All groups share one centre, and each spreads out both ways along 11 directions, with some noise.
In the rows, zero is written as 128.
Known rows, each followed by its group:
[ 62 116 132 161 114 117 132 125 139 130 156 128  93  89 146 124]
(2)
[132 117 195 161 163 137 165 146  95  73  97 122 172 153 127  87]
(3)
[100 161 191 114 168 145  97 117 142 153 164  83 107 153 148  78]
(1)
[156 133  82 100  83  88 112 120 175 181  86 106 116 153 122 122]
(3)
[206 137 145  61  99 123 121 167  95 130  97 152 107 171 159 122]
(2)
[160 117 148 213 120 119 152 136 126 101 111 178 162 138 121 172]
(1)
[152 183 111 178 121  95 133 136 149 140  75  94 183 120 129 107]
(2)
[108 136  88 151 137 151  91 118 137 137 153 133 107 143 147 127]
(0)
[106 107 140 116 128 143 146 139 119  84 113 135 129 117 141  97]
(3)
[ 94 167 133 108 136 107 129 134 105 139 149  41 113  95 133 100]
(3)
[ 76 115 125  85 142 151 129 106 148 128 189 137 129 176 146 143]
(0)
[126 197 107 147 153 150 137 158 158  72 108 150 127 113 160 126]
(3)
[108 197 152 105 133 162 165 136 152  76 134  97  92 140 151 138]
(3)
[143 141 124 140 111  91 165 125 155 103 107 112 191 153 122 146]
(1)
[135 142 129  82 127  80 151 173 166 112 117 194 106 179 173 137]
(3)
[ 84 120 145 193 102 101 140 132 118 126 116 107 137 104 148 101]
(2)
[102 135  71 142 144 120 171 128 145  68 123 147 180  94  86 115]
(0)
[135 131 112 168 147 130  87 162  87 173  88 141  85 106 166 132]
(0)
[119 140 174 147 179 183  98 117  98 151 135 111 178 152 163 135]
(3)
[157 150 153  92 126 131 117 140 155 178  68 135 126 151 156 135]
(1)
[127 150 100 116 106 136 106 120 203 153  71 125  85 143 151 110]
(0)
[161  88 134  88  81 164 105 123 141 136  75 149 103 164 159 116]
(2)
[ 52 124 191 136 132 128 130  81 169 168 168  61 114 132 127 111]
(2)
[126 139 113 111 119 110  99 162  92 174  77  85 148 147 202 110]
(2)
[ 89  87 163 105 129 150 105 132 124 159 122 141  74 140 182 129]
(2)
[154 127  67 148  84 111 111 103 147 153 118  93 109 148  96 115]
(3)
[169 196 169 140 163  94 144 181 124 122 107 160 126 128 123  78]
(1)
[150 166 134 116  68  94 184 121 193  91 122 140 144 110  86 133]
(2)
[112 118 177 150 131 116 149 111 128  98 112  60 162 118 107  65]
(1)
[ 75 120 130 140  82 109 135 127 149 145 130 128 127 134 182 138]
(2)
[135 141 121 163 125  60 156 169 102 124  74  99 162 104 146 135]
(1)
[155 157 173 165 171  89 153 196  99 110 104 195 137 132 153 129]
(1)
[132 184 100 120 111 121 153 134 174  88 147 123  87 165 132 136]
(3)
[101 163 110 116 164 135 121 125 137 109 154  94 172 150 149 105]
(3)
[ 94 162 134 118 158 110 133 149 183 107 168 185  46  95 134 141]
(2)
[ 66 145 141 139 133  93 161 143 135  84 188 132  94  99 125 101]
(0)
[176 152  98  79 149 138 110 127  97 128  99  68 180 127 105  89]
(2)
[141 156 114 117 143 114 129 145  86 117 142 112 210 101 136 143]
(0)
[ 89 113 153 113 127 163 120  71 162 123 176  86 173 183 126 105]
(0)
[176 124 191 136 111 159 124  96 126 139 179 149 155 194 110 162]
(0)
[101 128 145 115 125 101 138 156 104 123 126 119  94  83 147 116]
(1)
[131 157 122 113 149 141 116 135 143 148 125 135 145 171 164 155]
(3)
[138 138 163 127  66 147 126  93 218 114 130 143 116 159 138 117]
(0)
[133 128 155 147 139  88 127 155 113 129 107 131 152  89 128  84]
(3)
[122 152 158 150 115 123 113 126 139 151 142 107  95 127 145 118]
(0)
[145 129 156 172  82 114 155 117 147  93 151 147 106 119  94 140]
(1)
[137 104 207 143 118 133 136 126  99 145 127 122 118 136 127 120]
(0)
[184 174 157 191 120 120 141 127 170 107 125 158 145 157  97 119]
(1)
[159 102 166 120 149 130 146 150  97 131  69 150 195 172 140 113]
(1)
[ 91 118 148 149 123 106 133 161 110 141 119 155 118 125 184 135]
(2)
[121 132 137 128  98 106 171 111 102 126 163  99 152  73  73 162]
(1)
[110 145 164  82 136  98 160 152 170 113 148 149  57 172 139 110]
(0)

New rows. What belongs after each?
[124 106 142  89 124 179  95 108 175 130 146 191 142 161 166 138]
(3)
[130 159 152 135 146 135 119 125 157 114 165 150 127 170 138 116]
(1)
[129 152 139  84  93 126 131 105 192 123 146 109 139 191 148 114]
(2)
[125 142 141 143  97  48 175 142 133 110 126  77 161 136 134 153]
(1)
[143 144 164 157 111 104 143 157 127 144 113 167  86 101 146 177]
(1)
[159 138  96 109 119 115 151 169 102 103 104 193 176 131 152 166]
(2)
[ 85 115 160 129  99 140 105 110 173 156 141 126  88 179 185 119]
(2)
[187 160 166 127 177 133 115 141 118 153 103 126 161 175 130 126]
(2)
[118 161 164 106 154 113 150 149 113 141 133 126 141  91 123 133]
(1)
[169 142 140 190 126 120 119 143 115 124  77 124 169 150 139  95]
(2)
[116 130 132 126  77  78 188 131 146  76 144 121 129  88  99 142]
(1)
[144 100  88  93  92 185 118 107 158 137  83 183 129 102 118 150]
(1)
[134 142 146 158 145 111 116 148  65 167 115  93 163 126 150 127]
(2)
[143  90  89 135 102 157 112 109 144  95 105 148 150 165 131 103]
(1)
[144 131 126 109  96 131 137 118 107 136 147 124 139 114 107 151]
(2)
[ 83 102 144 137 166 134 117 158  90 169 119 176 121 119 185 176]
(2)
[118  92 128 127 106 133 166 109 162  76 104 145 182 137 125 142]
(1)
[112 155  92 130 119 121 136 146 173 137 102 177 113 109 151 160]
(0)
[ 94 114 135 150  78 142 107  77 133 161 151  51 169 163 140 108]
(2)
[ 71  86 136 122 144 147 126 127 153  96 109 141  87  85 136  81]
(2)
[ 84 152 146 174 147  89 131 167 145 116 135 152 109 130 183 111]
(2)
[178 138 169  45  73 127 122 123 131 146 143 106 107 137 132 142]
(0)
[125 101  88  89 103 157 102 109 159 160  62 112 157 150 165 138]
(1)
[123  87 173 148 163 113 170 158  73  88 100 145 150 115 109  90]
(0)
[100 116  91  62  97 103 128 147 133  96 171 142  83 153 166 111]
(1)
[131 156 167 109 115 120 130 130 152 158 180 151  51 164 138 161]
(0)
[138 138 187 141 110  93 165 143  96  96 165 120 143 142 116 103]
(2)
[108 169  46  69 126 141 105 123 162 139 116 117 132  84 134 117]
(1)
[130 133 194 105 119 123 140 109 146 153 132  88 149 178 133 117]
(2)
[131 123 128 110  70  81 159 145 108 144 143 127  91 104 129 184]
(1)
[133 165 135 162 112 139 121 125 155  96 149 146 102  87 118 114]
(3)
[ 97 151 121  95 168 122 144 131 142  92 133 101 190 123 125  80]
(1)
[117 139  80 169  95 118 130  98 157  79 166  97 141 117 101 115]
(1)
[126  92 146 200 110 145 102 123  80 158 101 123 131 121 148 120]
(2)
[ 53 131 147 110 116 106 152 114 172 154 134 100 163 133 159 144]
(2)
[145 134 160 128 123 145  96 103  94 183 160  77 132 145 119 139]
(0)
[ 77  76 152  94 132 138 170 126 128 119  84 141 175  84 152 181]
(1)
[169 149 114 112 136 131 102 163 105 156 108 168 118 156 175 162]
(2)
[104 116 120 145 155 158 106 122  90 104 180 136 136 122 123  95]
(1)
[131 164  98 143 134 106  87 152 146 166 107 119 103 159 194 148]
(1)
[104 122 172 135 134 137 119 117 118 152 149 110 145 144 153 126]
(0)
[182 199 143  96 104 117 103 128 149 150 174 120 133 164 148 162]
(0)
[ 74 117 123 102 113 137 139 118 148 137 185 170  94 105 142 182]
(2)
[151 165 124 103  98  89 132 142 193 134 124 156  94 156 143 126]
(3)
[141 173 182 121 164 119 124 147 135 122 119 109 129 143 127  45]
(1)
[103 118  85 187  65 120 103 132 126 136  89 113 105  85 163 103]
(2)
[109 108 150 149  86  83 189 119 135  90 158 122 148 113 115 188]
(1)
[141 109 121 151 138 143 154 128 142  61 148 193 138 161  96 115]
(0)
[102 162 167 173 184  97 135 155 104 128 120  92 161 101 148 115]
(1)
[196 169 107  97  75 125 103 131 146 183  59 105 128 141 146 145]
(2)
[120 175 156 138 140 165  97 120 142 142 137 122 140  63 144 125]
(3)
[148 167  84 171  69  85 155 158 122 101 132 165 157 107 136 152]
(2)
[104 103 131 103 150 158 110 142 127 109 131 188 149 120 176 125]
(3)
